There are 10 hidden switches. A switch that is on adds its own fixed numbers to the row, and there is some noise. The rows also spread widely along 14 directions, which tell nothing about the answers.
Some rows, each with its switches (1 for on, 0 for off) after it:
[-15  -6 -16 -15  -3 -14  -7   4  18  -9   3   0  -3 -11 -10  18   2  15
  -1 -10   6   1 -12 -12   3 -20   2   4 -30 -21   1   5  -3] -> 0 0 1 0 1 0 0 1 0 0
[-13  -8 -11 -31  -3   9  16 -18 -10  -7   6 -10  -6 -13 -14   9   4  11
 -12  11 -14   8   2  -7 -21  -3  12 -19  -8 -18   4   9   3] -> 0 1 0 0 0 0 1 1 1 0
[-28  -4  -6  -3   3   0  29 -21  17  12   0   1  16 -28  15  -7  22 -10
  14   0  40  20  -3  33  -7 -21  -2  25  37  -2 -21 -25  13] -> 1 0 0 1 0 0 1 1 1 0
[  0  -2  36  23 -10  -4   9  27  -2  -9 -19   6 -12 -19  10  -3  33 -21
   6 -18  33   3  11  14 -17 -29  -8 -24  17  -5 -11  10  15] -> 0 1 1 0 0 1 0 0 0 0
[  2   7  16 -11  -6 -23  -5  11  35   5   8   2   2 -29 -56  -1   4   7
  23  10  -4   6 -39 -11  40  11   5  32   2 -19   4   4  -4] -> 1 1 0 0 1 0 0 0 1 0
[  1 -10  30  10   4 -15  12  13 -10  -6   5  21  -7   2  10  -6  19 -16
 -16 -16   5  -4  16   7 -14 -21  -2 -28 -12  -8   3   8   6] -> 1 1 0 1 1 0 0 1 1 1
[-15 -14 -22 -20  -9  -3   1 -15  -8   0 -14 -11  19  -6   4   7  -3  -7
   6  -3  23  -5   7   1 -19  -9   2 -28   0  -9 -15 -20  18] -> 0 0 0 0 0 0 1 1 1 0
[-27  -6  -9 -15   3  -3   1  12 -19  -3 -17   1 -14   1  13  -6  11   6
 -12  12  -3  21   4  10  -8 -24  -1  -2   9  -4   1   0  11] -> 1 1 1 0 0 0 0 0 1 0
[ -7 -19  12  -8  10   6  28 -16   7   1  10  -3   0   8  19 -12 -16 -13
   1   7 -30   0   7   6 -19   3   4 -39   6  -3  -3   3   5] -> 0 0 0 0 0 1 0 0 1 0
[-13  41  36  -8  23 -20  40  25  12   7   5  -1 -10 -17 -17  19  -5  -4
 -45  -8 -24   9 -13  23 -19 -14  13 -19 -10   0 -15 -18  11] -> 0 1 1 0 0 0 1 0 1 0
[ -1  20   8 -16  -8  -1   5  15   2  -2 -17   5  -8   8   6   8 -12  -8
 -18  21 -23  23 -13  12   0   7  22  -1  -1  -6   6  -9  16] -> 0 1 0 0 0 0 1 1 0 0
[ -3  14  -7 -15 -27  14  -3 -14   2   5  26  -8  -8 -14  -9  13  -6   4
  15   5  -6  18 -11  12  13  18  16  33  11  14  10  14  -6] -> 0 0 0 0 0 0 0 1 1 1
[-12 -21  18  -1  13 -15  19  12  42  -6  11   1  -4  -1   9  -9 -14  -4
  11  -6 -31   0 -11   2   3 -14  -2 -22  -5  -8   3   9  -6] -> 0 1 1 0 0 1 0 0 0 1
[ -6  13   5  -7 -15 -17  -8  21   1 -11 -11  13 -12   2   5  19  10  -3
 -14  -4  10  11  -6  11  -4 -24  13   0 -26 -18   7   4  12] -> 1 1 0 0 1 0 1 1 1 0
[ -3  12   7 -23   8   5  -6   5 -13  -1  22   7 -10 -16 -35  25   3  15
  -5   5   0  -8  22 -25 -17  29  23 -14 -11  14  -6   7 -26] -> 0 1 1 0 1 0 1 0 1 0
[  8  -4  11  -9   9  -8  35   5  -7 -26  25 -13  -4 -11 -29   9  21  14
 -25  -9 -17  -9  -3   6 -21 -37  -7 -11 -21  -9  24  13   7] -> 1 1 1 0 0 0 1 1 1 0
[ -9 -27  -4   3   6   0  -4  -6 -31   2   1  -8 -12  27   6 -31  -5   5
 -10  -2 -28  -3   5   8  13 -22 -19  -9   2  -5  15  13  16] -> 0 0 0 0 0 0 0 0 1 1
[-16  -5  16   3  -7   9   8   7 -13  -8   2   3 -10 -27  -5   2  36   0
   2 -11  29   8  11   7 -17 -21  -1 -11  17   0  -5  15   4] -> 0 1 0 1 1 0 1 0 1 0
[-14  -6  -4  -7  12 -13 -15  -4 -17  15 -18  34 -13  13  11   1  13  -1
 -25   6  20   8  27 -10 -11  -5   8   0 -32 -31  -8  -4 -10] -> 0 0 0 1 0 1 0 0 1 0
[  5 -15   3 -11  -4  12  20 -29  12  -5   0  -4 -14   4  10  14   8 -10
  -1   6   3  -2  23 -10 -27  -4  19 -28 -37 -53  -2  23  -3] -> 0 1 1 1 0 1 0 0 0 0
[  1  12  35  -3  -2   5   3  23 -25   3  -2  -1 -12   3 -19 -13 -12  -8
  -2  12 -24   1   3  -4   9  22  14 -23  27  21  -3  -1  22] -> 0 0 1 0 1 0 1 1 1 1
[ -6  13  -5   1  15   4  14  -3 -12   2  -7 -16 -13  -9 -11   1  21   7
   0  12  20   3  12  11  -2 -14  -1  31   8 -14  -9 -13  10] -> 0 0 1 0 0 0 0 0 1 1
[-30  10  12 -13  -4  13   8  27   0 -14 -19 -16 -24 -13   5   6   3   4
  -4  13 -15  22 -10   3 -10 -17  14 -25  17  -6 -12  11  21] -> 0 1 0 0 1 0 1 0 0 0
[ 19 -10   7 -15  13  -5  22 -10 -12   1  13   5  21 -19 -44 -17  24  -1
   8  23   8  -2   0   1   0  19   0  22  32  10  17 -19  -4] -> 1 1 0 0 0 0 1 0 1 1
[ -4  -8  28   5  15 -20  24  32  47 -22 -14  -6 -13 -14 -12  -4  12  -2
  11  16 -13   4 -21   1   2 -30   2  -2  -9 -40   9   3   9] -> 0 1 0 0 0 1 1 0 1 1
[  0  -4   7  -4  -5  -1   0  19 -14 -13  -3  17  -8  16  17  -7   3  -8
  -6  18 -11  14   6  12  -4  -3  10   6  10  12  22  -2   7] -> 1 0 0 0 0 0 1 1 1 1
[  9   9  16  -3   5 -10  26 -12 -10   4   4  12   6  -1   0  12  10 -19
 -33 -12  12  -4  14   9 -27  -9   7 -22 -26 -20 -10  -9   9] -> 1 0 0 1 0 0 0 1 0 0
[-10 -16   1  -3   5  -1   8   8  -4 -11  -9 -12  -7  -9  -9 -14  16   8
   6   7  -4   1   1  -4  -1 -22 -11  -9  12 -12   3   5  13] -> 0 1 1 0 0 0 0 1 1 0

New rows. What belongs after each?
[ -6 -11  -7  -8   2 -17   9   1  15  -2  -4  -1  13  21  22   2 -21 -14
   2  -4 -13  -3  -7  14   0 -16   2 -18 -17  -8   4 -15  18] -> 1 0 1 0 1 0 0 0 1 0
[-13  22   4 -14   0   6  17  11  12  -7  -1   6 -17 -26   3  24  20   5
  -8  10   7  24  -4   9 -17  -7  19  14   3  -6  -1   1  -6] -> 0 1 1 0 1 0 0 0 0 0
[ -8  34  17  -7   7  -9  23  10  21  10  21  -2  -2 -16  -3  24 -11  -5
 -15 -14 -12   7  -4  24 -10   3  12   2  -2  20 -12 -12  -7] -> 0 1 1 0 0 0 0 0 1 0
[  3   8  25   0  18 -16  13  30 -15 -14   8   3 -13 -12 -38   1  20  15
 -35  -9 -14  -5  -2  -4  -7 -23  -7  -8 -12   0   9   4   1] -> 0 1 0 0 0 0 1 1 0 1
[  5  -3   2 -10  -3   6  32  -5  29 -19  23   1   0   8  29  13  -9 -11
   6  10 -26  10  -6  22 -15  -5  17   1  -8   0  26   5  -1] -> 1 0 1 0 1 0 0 0 1 0
[-12   5  23 -11 -14  15   0   5   7   4   1  10 -24  10  20   2 -20 -12
  -5  10 -38  21  -1  -1   2  19  27 -30  -2  -6  -2  27   1] -> 0 1 0 1 1 0 0 0 0 0
[  0  -2   5 -11   5   2  20  -9   6  -3  16  -5   2 -12 -10  11   5  -3
   1   1   4  -7  14  -8 -17   5  11 -10 -10  -9  -4  -2  -4] -> 0 0 1 1 0 0 0 1 1 1
[ -2  -1   8   0  13 -25  -6   0 -10  15  -1   9  -4   8 -31 -11   4   5
 -18  -3   2  -6  -5   2  19 -14  -7  13 -19 -23  -2  -7   7] -> 1 0 0 0 0 0 1 0 1 0
[-30  12  -7 -25 -19   3  -2  13 -19   1  -5  26  -9  -7  32  17   9  -6
 -21   3  14  39   3  14 -17  -6  24   1   6  15   0  -3   5] -> 1 0 1 1 1 0 0 1 0 1
[  0  17  18 -13  -8 -19   3  16   0   6   4   6  14 -15 -13  28 -11 -18
  -6 -20  15 -12   3  -4 -20  13  18 -42 -15  10 -18 -18   4] -> 0 0 1 0 1 0 0 0 1 1
[-24 -11 -13 -10  17   0   1   8   3 -15   8  -1 -27   7   1  -4   8  29
  -7  15 -16  15   3  -1   8 -27   2  32  -8 -12  13  13  -7] -> 1 0 1 0 0 0 1 1 0 1
[ -8  10  16 -15  -5   2  13  -8  25   1  28  -8 -16 -26 -30  23  -5   6
   5  -1  -8   0  -8 -10  -6  10  23  -5 -18 -20  -5  20 -17] -> 0 0 0 0 0 0 1 0 1 1
[-22  14   8 -29 -13  -3   2   9  -2   8  -1   2   1  -9   5  21 -25 -13
  -8   1  -9  10   3  -5 -20  17  28 -45   0  12 -26  -8   6] -> 1 0 1 0 0 0 0 1 1 0
[ -9 -16   1  -4   3 -13  -1  -6  23   9   2  24   7  -6   4 -13   1  -4
  19   9   9  10  -4   4   9   6   3  21  14  -1   3 -11 -10] -> 0 0 0 0 0 1 1 1 1 0
[  2   3  24  15  -4  -7 -13  11 -22  10   6  20 -18   8   1 -16  11  -5
  -7  -8  -1   6  14  14  13  -3  -6  10  12  13   1  13  -1] -> 1 1 0 0 0 0 0 1 1 0
[  0  18  17  16  -3  12   1   6  12  -4  27  -9 -30   5  12  18  -4   0
   7 -15 -10  -3  20  17  -2  -5   8   6 -12   9  -3  26 -14] -> 0 1 1 0 0 0 0 0 1 0
[  6  -3   9   5  -5  -7  19  17  21 -13   7   1  10   4  16  -8   5 -16
  18   7  -8  13 -14  30  15 -12   0  26  19  14  25  -9  14] -> 1 1 1 1 1 0 0 0 1 1
[ -3   4   7  14  -9 -17 -37  21  10  10  17   4 -13  12 -16  -5 -16   6
  19 -15  -6  -3  -9   5  45   0  -6  37  -7  14   4  13 -10] -> 0 0 0 0 0 1 0 0 1 1
[  9  23  -3  -8  18  -3  25   0  39  -7  22  -3  -1   8   3  26 -10   2
  -7  14 -20   4  -1  12  -3   4  18  35 -31 -11  14 -13 -14] -> 0 0 1 1 0 0 0 0 1 0
[-24   2  26   2   9   5  25  -2   2   9  15   3 -32 -10   2  -8   9   6
 -19  -8 -20  17   1  18  -3 -19   5  -3   7 -10  -3  23  -3] -> 0 1 1 0 0 0 1 0 0 1
[ -8   5  21 -12 -21   2  33 -18  14   1  47   6  -6 -35 -17  14  13   2
 -12 -26  -9  17 -19  21 -11 -11  10   1   4   7  12  29 -11] -> 1 1 1 0 0 0 1 1 0 0
[-11  -4   2 -11 -24  19   2   0   0 -18  13   1 -17   5  28  16  -3  -5
  16   6  -1  13  13   7 -17  -4  23 -10   1   7   7  22   3] -> 1 0 1 0 1 1 1 1 1 0
[-10  11  35  -1  -2 -22  -2  11  10  26   6  27   4  -5 -10  -1 -16 -18
  -8 -17   1   3  -6   6   8  16  13 -19   7  13 -22  -9  -3] -> 1 0 1 0 0 0 1 0 0 0
[-11  25  14 -10   0  11  24   1   0  -4  30  -1 -16 -43 -19  19  26   9
  -1   4  13  17   3  11 -17   1  14  27  19  15  -6   7 -15] -> 1 0 0 0 0 0 0 1 1 1
[ -8   3  28   5  -9 -13  -2  11   6  10  -5   6 -15   2  -3   1 -11 -12
 -12 -18 -11  -1  -8  -1   3 -10   5 -35 -18 -20 -12  15  10] -> 0 0 1 0 0 0 0 0 0 0
[-10  26  22  -6   4   7  14  17   7   0  -1  -1 -19 -29 -13  14  14   1
   4  12   4  14   1   3  -8   7  17   4  17   2 -12   1  -2] -> 0 1 1 0 1 0 0 0 1 0
[ 20  -6  33  26 -21 -22 -16  14  14   5  -4   3  -4  11  -3  -6  -6 -27
  17 -26   6 -18  -2   9  21  -9  -5 -21 -19 -19   1  16  11] -> 0 1 0 0 0 0 0 0 1 1
[  7  11  27  -8  -3 -21 -10  36  -9  -3  -1  29  -4 -16 -33   3  17  -4
  -2   9  13   7  -5 -13   5  12  13   9   2   8  10  -5  -5] -> 1 0 1 0 1 1 0 0 1 1
[  2  23  20  -4  -9   8  -3  17 -31  -5   0  -6 -28   5 -15   9   3   3
 -21   4 -15   7  11   3  -6  -3  13  -9  -8   2   2  17  13] -> 0 1 0 0 0 1 1 1 1 0
[-19  17  19 -21   4  -5  22   7   2   0  14   7 -12 -24 -12  22   4   1
 -16   2   0  11   5   0 -26   2  25 -15  -4   0 -13  -2  -6] -> 1 0 1 0 0 0 1 1 1 1
[  7   0  22  -1 -46  26   7  -3 -12  -9  22  -7 -13   2  18  10  -6 -22
   6 -16 -11  12   8  19 -10   4  19 -27  10  18  15  35  12] -> 0 1 1 1 0 0 1 1 0 1
[  0   3 -16 -24  -3   3  14  -2  -2 -11 -15  14   1  22  46  23 -11 -18
 -23  21 -13  15  12  12 -39   1  25 -22 -25 -12  15 -16   5] -> 0 0 0 0 0 0 0 0 1 0
[  8   3  39   3   8 -28  11  20  29   3  20  27  -3 -16 -33  -3   7   0
  -5  -8 -15   1 -17  -1   9   3   4   7  -8  -1  17   8 -18] -> 0 1 1 0 0 1 1 0 1 0
[-20   4  13   0   6 -11   5  21   0  11 -34  10   2   5  18 -14  -7 -17
  -8   8   2  16  -7  16   2  -7   4 -14  25   1 -16 -27  25] -> 0 0 1 0 0 0 1 0 0 0
[  6 -14   0  -1  11  -3  13  15   9 -27   1 -17  -8  12 -12  -8   9  13
   1  14 -24  -2  -9   5   8 -30  -8  13  -6 -16  26   9  10] -> 1 1 1 0 0 0 1 0 0 0
[  3  14   2 -13   5  -9 -11  29 -24 -11  -7   4 -16  16  -9  15  -1   8
 -30   7 -20   0  12  -7 -11  -4   9 -13 -29   0  13   2   0] -> 0 1 1 0 0 0 0 0 1 0
[-34  -3  43  -2  14 -21   8  35  25   8 -18  23 -21 -17  -2 -19   1  -9
   2  15 -11  22 -15  -3   7  -7  12 -17  21 -14 -19   0   4] -> 1 0 0 0 0 1 1 0 1 1
[ -2  10  20 -23 -23  16  34  -6 -11 -10  21 -11  -2  -9   6  28  -9 -20
 -24  -8 -19   5   3  10 -44   3  28 -57 -13   1   5  14  11] -> 0 0 0 1 0 0 1 0 1 1
[ 11  29  -6 -12  -3   9  20  11  -9 -17  10 -18  14  -1   8  37  -8 -11
 -19  -6  -1  -3   8  21 -34   0  12 -14  -6  30  -1 -20   8] -> 0 0 0 0 0 0 0 0 0 0
[-18   0  -9  -1   0  -4  12  18   6 -22  -8   9 -13  -8  38  17  25   2
 -15  -5  19  21   5  22 -28 -46   0  12 -11  -6   9  -2   2] -> 0 0 0 0 0 1 0 1 0 1
[  4  -7   4  -5 -11  -5  -4  15  14  -8 -17  -5  -2  -8 -19 -12   7  -1
  14  18  -9  12 -25  -2  22  -4  -2  13  13 -18  15   5  12] -> 0 1 0 0 0 0 0 0 0 0
[-20  -7  18  -1 -15  15 -15  19   1   1  -7  -4  -4  -8   4 -16 -14 -10
  39  12  -4   8  -2  -4  14  21   9 -20  52  31 -15   4  10] -> 0 0 0 0 1 0 1 0 1 0
[-32  -1  30  -9  19  -2  14  19 -12   7 -15  27 -17 -13  19 -10  15 -11
  -8  14   7  20  24   4 -27   1  18 -32  28   6 -24  -7   0] -> 1 1 0 0 1 1 1 0 1 1
[-19 -30 -24  -5   1   3  -5 -30  -1   7   2 -16  -5   8   4 -18  -3   9
  22   0   1  -3   0   3  19 -17 -11  10  -1 -25  -1   8  10] -> 0 0 0 0 1 0 0 0 1 1
[  4   9  16 -12  -3  -2   4  24 -10 -18  13  -1   7 -14 -22  18   3  -1
  -3  -4   5  -8   9  -9 -23   5  10 -25   4  28  -6  -4  -1] -> 1 0 0 0 0 1 1 1 0 0
[-37  -3  -5 -19 -11  11   1 -20  -5  18  19   0 -14 -18  11   3  -7   7
   1 -14  -7  19   2  10   0   1   9  -9  17  13 -19  16  -5] -> 0 1 0 0 1 0 0 1 0 1
[  6  10   4 -11   1   2 -11  19 -15 -13   0  22 -12  -7 -12  13  18   7
  -8  18   5   8   9 -15 -10  13  14  11  -7   3  17   4 -15] -> 0 0 0 0 1 0 0 0 1 0
[-10 -23 -15 -11   3  -5 -17 -10 -11  11  -8  11   5  38  27 -15 -26  -6
   2   6 -13   1  21   6   8   6   6 -14  -1   7  -4 -10   5] -> 1 1 1 0 0 0 1 1 0 0
[  3 -31  14 -19 -17  -7   9 -43  -2  23  27  25  23 -18 -11  -7  -1 -22
  16 -17  16 -10  16  -5 -19  29  10 -44  10   5 -11   6 -15] -> 1 1 0 0 0 1 1 1 1 0
[  0  19   4   9 -25  -5 -11  18  16 -15  10 -22 -15   3   0  33  -9  -2
  12 -24  13  -8  -1  13   5 -24  10   6 -31  -8   0  13  11] -> 0 0 1 0 0 0 1 1 1 1
[  4  -4  -2 -11 -10   1  30  -3 -26   0  -3  -2  26 -10   6 -16  10 -17
  -9   2   0  15 -13  31 -10  -6  -8   0  44  32  16 -29  30] -> 0 0 1 0 0 0 0 1 0 1
[ -7  -2  11   7  -7   0  19  -4 -14  -4  14  -1 -11 -11   2  -2  27   0
 -13 -22   8  10  -3  28  -6 -37 -11   4   5  -1   8  18  11] -> 1 1 1 0 1 0 0 0 0 0
[ -7   0  25   1  -3 -17  -7  28  33   0  -1   5  -4   0  -6  -7 -22 -10
  21   6 -22   1 -15  -8  22  10   9 -12   7   2  -9   2   3] -> 1 0 1 0 0 0 0 1 1 0
[ -7  24  31  -9   8  -2  19  20  -1  -1 -10  21 -38 -20 -13   4  28   4
 -28  25 -13  31  -4   0 -11  -4  20  13  -4 -27   9  15  -5] -> 0 1 1 0 0 1 0 0 1 0
[ 11 -28   1  -5  -4 -11   4   4 -23 -16  20  -2  14   3 -35 -15  18  11
  -6 -12  -9 -10  -9  -1   8 -24 -20   0  -5   7  38  10  10] -> 0 1 1 1 1 1 1 0 1 0
[  1  -7  12   0   5 -35 -10   6  48  18  -1  27  18   3 -10  -3 -18 -14
  22  -1  10  -2 -15   0  27  13  10  18 -10 -11  -7 -21 -11] -> 1 0 1 0 0 1 1 0 0 0
[-10 -10  37  -5  -5  11 -26  35 -32  -3  -9  13 -23   1 -25 -18  -1   0
   5  14 -17   1  14 -43   7  27  11 -44  20  15  -9  26   0] -> 0 0 1 1 1 1 0 0 0 0
[-35 -30 -23 -28   0   7  14 -16   1  -3   0 -11   1  -5  21  -7  -7   7
   3   6 -21  15  -1   4 -17 -15  -1 -29  13  -1   2   5   4] -> 0 1 1 0 0 0 0 0 1 0
[-11 -22   5  -5  -5   0  16 -12   4  -6  -6  -3  -6   1  16  -8   5  -8
   2  -2  -4   4   5  10 -15 -24   0 -27  -3 -23   1   9  15] -> 0 1 0 0 0 1 1 1 1 0
[  5 -18   4  11  11  -9  -7 -14  16  15  12   6   3  49  21 -26 -39 -11
   9   0 -37  -8   1  20  35   6  -3   8  -6   0   7  -1   3] -> 1 0 0 0 0 0 1 0 0 0
[ 16 -29   7 -16 -20  22   5 -31 -11  -1  23  18 -10 -16 -16 -13  22  -1
  17  18  -7  12   8 -14  -4  31  12   4  17  -8  31  37 -26] -> 0 1 0 0 0 0 0 0 0 1
[  5  -2  14 -13  -7  -8   6  13  15 -11  11  -6  17 -32 -30  18   2  -9
  22  -6  15 -16  -6 -18 -14  14   9 -30   2   7  -8  -6  -4] -> 0 0 0 0 1 0 0 0 1 1
[-38  21  25 -22  -9 -11  -3  33  -8   7   6  19 -12  -7   7  21 -18  -8
 -32 -12 -14  22  -2   3 -19   1  27 -43  -5  23 -17   3   0] -> 1 0 1 1 0 0 1 0 1 0
[-10   0  10  -9  -8   4  12   2 -11   0  10   8 -14   5   4  -7   8   0
 -14   5 -17  26  -8  20  10 -12  11  17   9   0  20  13  11] -> 1 1 1 1 1 0 1 0 0 1
[  1  12  18   2 -22  -9  -1  12  29  -2  15  18  -2 -11   6  24   1 -16
   5 -15  11   8  -7   7  -4   2  17   2 -18  -3   7  10 -13] -> 0 0 1 1 0 0 0 0 1 0
[ 17  14   6   5  -5   4  -1  31 -35 -26  12 -13 -10  19 -14   7   8   6
 -26   0 -21  -1   3   9  -3 -20  -7   9 -15  19  31  11  13] -> 0 0 0 1 0 1 0 0 1 0
[-16  19  29  -5   7 -23  16  51 -12  -3 -10  11   1   6  13  -9 -16 -16
 -31   1 -34  19 -16  23  -3 -14   4 -24  21  36   2 -24  27] -> 1 0 1 0 0 0 0 1 1 1
[ -3  25  23  -8   0  -9  -1  14  -8  16  12   6 -16   0 -21   4 -14   0
 -22  -3 -31   9  -7   6  11  14  12  -2  -4  10  -1   7  -2] -> 0 1 1 0 0 0 0 0 1 0
[  0  -5  28  11 -14   8  -3   2 -18   4  11  16 -16 -20 -10  -3  28  -8
  13 -10  30  -1  22   0  -9   6   6  -3  21   8   0  20 -10] -> 0 0 1 0 0 0 1 0 1 1
[  0  -8  20   0 -12 -26 -11  24 -10   5   6  35   2  -7 -12 -15  16  -6
 -13 -12  -4  15 -17  12  13 -10  -9   6  10  16  23   9  -5] -> 1 1 0 0 0 0 0 0 1 0
[-25  -8   3 -10  15   5  13   3  16 -14  -6   5 -29   4  28  12   6   3
   6  19   2   7  24  -7 -22 -14  24 -13 -18 -32 -10   8  -4] -> 1 0 1 0 1 0 1 1 1 1
[-23  13  -1 -37   6  -5  10  25  14  -7 -36  -3  -7  -4  13  20 -13  -9
  -6  38 -14  21  -1 -10 -24   8  34 -35  -6 -22 -18 -19  12] -> 1 1 1 0 0 0 0 0 1 0
[ -9 -12   9   2  -9  -1   7 -31 -33  26  10  31 -11   8  17 -20  12 -11
 -22 -17   1  14   8  23   0  -9  -5  -2   5  -4  10  12   5] -> 0 0 1 0 1 0 0 0 1 0
[ -8  -3  -2 -22   3  -8   7  17  -2 -15 -15  16   2 -18  -9  15  22   2
 -10  17  17   9   2 -12 -29  -6  14 -11  -6 -12   9 -12  -4] -> 0 0 1 0 0 0 1 0 1 0
